The rows come from 5 hidden closed curves, with some noise, and rows from the same curve form a group. Each curve winds through 4 dimensions. The rows are also pushed far along 2 directions, which tell nothing about the answers.
(in the rows, 128 means zero)
Some rows, each with its group after it:
[118 137 131 123 138 109 139 130 124 144 127 139 109 129 126 161] -> teve
[ 82  74  98 123 182 114 101 131  71 126 107 103 110 142  83 164] -> Goga
[134 117  99 132 149 136 148 134 112 115 101 105 132 103 130 134] -> piroz
[119 160 149 115 133 163 101 110 152 160 160 108  89 132  93  87] -> kapi
[ 96  92 135 121 136 155  54 117 146 125 150 112 111 173  71  74] -> kapi
[134 116 127 124 112 131 120 147 161 128  99 114 122 125 116 142] -> Goga
[133 158 147 118 101 121 139 135 142 155 133 136 117 131 136 156] -> Goga
[148 148 159 129  91 135 126 113 148 130 158 151 146 154 146  95] -> Goga
[ 78  72  86 139 204  87 133 151  79 117  96 126 103  89 110 202] -> diga
[137 151 135 114 121 149 131 119 176 119 122 126 114 160 116 101] -> diga
[144 157 145 126  87 112 146 130 110 147 137 140 159 130 162 149] -> kapi
[122 153 149 111 108 124 123 130 139 154 134 133 108 146 121 152] -> Goga
[144 162 155 127 102 133 142 106 124 133 157 156 138 150 150 110] -> Goga
[142 141 147 137 108 118 138 129 142 125 155 159 152 125 160 121] -> piroz
[123  93  95 118 132 104 128 143  94 111  84 110 153 154 127 166] -> piroz
[ 92 104 130 114 141 156  70 120 149 121 152 105 118 184  82  78] -> piroz
[108 108 114 115 154 177  67 123 152 116 142  74 117 160  72  57] -> teve
[148 174 130 116 118 148 148 133 167 127 140 121 142 135 153 104] -> teve
[136 105 100 132 137 133 129 135 116 109 100  97 143 118 131 126] -> piroz
[126 148 149 120 124 143 104 106 117 145 149 117 112 147 108 102] -> Goga
[149 205 190 110  79 163 115  96 188 160 203 149 114 177 133  59] -> diga
[113 119 136 119 124 121 118 136 154 126 135 145 121 161 115 126] -> teve
[126  71 106 145 131  73 145 147  76 103  94 154 169 109 154 184] -> kapi
[124  99 123 126 131 160  84 107 139 105 125 100 122 172  83  62] -> diga
[145 154 156 129 106 150 114 108 136 145 157 124 118 126 117  89] -> Goga
[147 156 136 148 132  82 204 147 118 128 127 188 135  59 198 201] -> diga
[173 201 159 128  96 136 184 116 161 144 140 156 123 110 170 124] -> kapi
[ 94  90  83 131 200 118 130 140  99 113 105 107 102 101 105 157] -> piroz
[128  98 108 127 140 136 117 116 118  98 108 117 141 149 118 106] -> Goga
[111 126 151 128 136 136 102 123 152 131 167 144 114 147 111 100] -> diga
[142 133 152 139  95 123 122 118 119 133 154 151 155 126 149 107] -> kapi
[ 69  44  82 115 180 108  82 151 114 103  82 106 110 174  66 163] -> teve
[123 150 153 130 122 112 136 129 144 140 165 164 123 112 146 134] -> teve
[165 176 180 133  69 130 146  99 146 143 156 175 126 141 150 103] -> teve
[131 132 129 131 119  99 156 137 116 124 132 156 150 134 161 154] -> piroz
[173 177 113 143 125 102 221 136 108 119 102 156 151  63 201 176] -> piroz
[111 112 138 137 141 113 121 134 119 134 149 153 123 107 124 133] -> teve
[124 118 148 132 116 115 128 111 119 134 127 155 114 143 116 138] -> teve
[116 157 149 115 117 131 126 133 145 156 158 139 117 133 133 134] -> kapi
[162 120 121 150 101  73 184 141  74 119 105 169 184  88 203 196] -> piroz
[216 207 172 154  59 139 210 103 159 115 146 186 170  81 221  88] -> diga
[144 105 136 145 109 113 133 128 119 110 120 156 154 121 147 128] -> kapi
[133 125 134 146 129 103 157 146 161 110 133 174 133  95 162 145] -> diga
[ 99  86 114 139 157  88 131 155 137 104 120 158 131 116 132 165] -> diga
[129 151 141 129 134 143 131 118 140 142 142 128 100 106 123 116] -> kapi

New rows. What belongs after each?
[121 134 160 112  93 173  66 123 199 138 159 109 110 179  81  58] -> Goga
[162 132 121 134 101 106 174 143 144 107  89 143 155 122 171 161] -> Goga
[165 133 124 151 115 129 169 118 132  99 112 151 155  99 162 112] -> diga
[114  85  96 126 154 145 103 118 130  96  94  96 121 149  88 102] -> diga
[ 90  93 111 120 164 126  93 123  91 137 125 103 102 144  82 142] -> Goga
[109  88 128 129 127 123  96 147 151 122 117 125 123 133 108 132] -> Goga
[118 121 107 123 154 152 110 127 127 125 131  93 123 123 105  94] -> teve
[134 145 135 142 137 123 149 123 124 136 132 140 110  88 139 141] -> kapi
[116 150 123 125 159 136 135 123 141 128 143 127 105 124 124 118] -> piroz
[133 174 138 110 125 153 137 122 154 142 143 116 113 141 129 110] -> teve
[149 101 107 153 135 112 161 130 111  95  96 142 150  93 153 140] -> diga
[132 133 122 116 115 115 137 130 115 128 118 126 147 162 137 146] -> piroz
[107  62  72 129 171 120 112 155 109  96  77  90 140 121 102 151] -> piroz
[117 111 126 106 115 143  99 144 174 118 108 108 115 175  96 114] -> Goga
[127 112 127 126 111 117 116 129  91 135 131 125 158 139 133 138] -> kapi
[133 147 131 131 131 153 123 117 128 134 142 115 119 106 117  92] -> teve
[130 140 127 102 106 163 101 115 149 131 125  87 130 194 103  92] -> piroz
[147 169 164 130  96 136 145 120 174 133 157 165 123 134 150 107] -> kapi
[147 111 102 132 122 127 131 128 100 119  93 100 153 130 133 138] -> piroz
[133 111 136 137 120 132 112 116 140 114 130 138 130 139 114  96] -> kapi
[100  75  99 126 161 151  78 128 129 106 122  88 121 150  80  85] -> teve
[143 143 121 115 125 133 147 113 115 114 111 122 136 163 134 120] -> Goga
[146 140 163 134  93 125 127 110 132 132 140 160 125 142 129 112] -> teve
[154 201 164 126  99 131 163 124 137 167 167 154 125  93 171 136] -> kapi
[127 114 140 135 118 141 101 120 143 123 136 126 134 131 118  93] -> Goga
[148 135 132 128  95 117 137 126 113 128 123 132 165 142 158 130] -> piroz
[121 124 120 121 123 126 111 125  88 150 130 105 141 138 124 139] -> kapi
[107 108 105 129 160 158  88 130 142 112 134  84 126 139  96  85] -> teve
[118 122 123 124 129 108 135 134 118 124 127 142 140 145 138 149] -> piroz
[181 188 145 128  94 129 191 110 125 132 129 156 147 117 186 131] -> diga
[136 133 111 142 153 127 150 133 123 121 119 128 129  87 146 131] -> piroz
[144 133 137 133 115 134 130 102 106 117 135 134 143 148 133 101] -> diga
[117 153 136 102 134 165 108 116 176 132 141 107  94 180  91  84] -> diga
[134 148 109 118 140 130 154 135 145 114 106 117 129 129 142 140] -> piroz
[132 138 112 108 128 137 129 122 118 131 107  99 128 175 119 138] -> piroz
[132 146 151 123 108 125 133 134 166 126 156 150 138 143 146 116] -> teve
[100 109 104 128 176  93 157 147 109 115 118 145 121 115 141 177] -> piroz
[114 118 147 130 125 129 100 130 143 133 153 138 125 140 117 112] -> kapi
[127 108 113 134 150 156 113 118 138 109 114 106 111 127  96  91] -> diga
[109  79 111 139 162 148  90 119 133 103 115 103 114 130  84  88] -> diga
[149 154 137 119 103 119 148 122 120 130 124 132 149 158 149 143] -> piroz
[111 106 126 135 143 110 131 148 160 105 128 155 125 132 129 141] -> diga
[130 142 132 117 128 146 122 109 125 139 117 111 101 142 103 111] -> teve
[143 141 143 126 110 171  98 106 161 119 154 111 134 152 114  47] -> teve
[168 204 152 108  87 171 142  88 136 154 147 106 120 161 133  84] -> piroz
[ 86 107 123 112 148 133  82 132 127 150 126 101  90 154  71 140] -> Goga
[109  72 113 146 145  84 133 137  85 111  97 152 129 121 122 177] -> teve
[135 135 105 116 140 138 139 116  87 132  97  92 122 134 115 139] -> piroz
[149 130 127 146 119  94 170 127  80 127 126 161 161  83 182 166] -> piroz
[157 133 130 141  97  82 179 138  97 119 117 171 179 107 199 180] -> piroz
[119 159 143 125 137 119 150 126 138 141 151 151 107 122 142 140] -> diga
[145 149 124 123 130 150 141 108 124 124 121 109 118 135 123 101] -> diga
[108 141 143 109 134 139 108 119 140 149 135 125  89 160  94 123] -> teve
[131 105 116 122 123 142 110 118 128 115 109 108 133 164 101 107] -> kapi
[161 161 132 127 102 120 175 132 128 140 100 135 129 106 156 161] -> Goga
[143 120 114 146 127 109 160 146 130 106 118 146 156  88 165 143] -> piroz
[126 136 114 120 136 119 139 135  92 143 111 105 122 116 125 164] -> kapi
[154 134 126 134 112 136 135 111 104 128 115 120 140 123 132 116] -> kapi
[123 132  98 111 162 143 138 129 128 123 103  89 105 131 115 130] -> piroz
[139 128 112 126 130 136 148 123 136 107 102 119 130 134 130 126] -> diga
[ 91 107 126  99 145 166  58 124 177 120 147  91 100 200  63  71] -> teve
[104  70  92 136 157  92 120 142  68 117  99 120 146 120 123 170] -> piroz
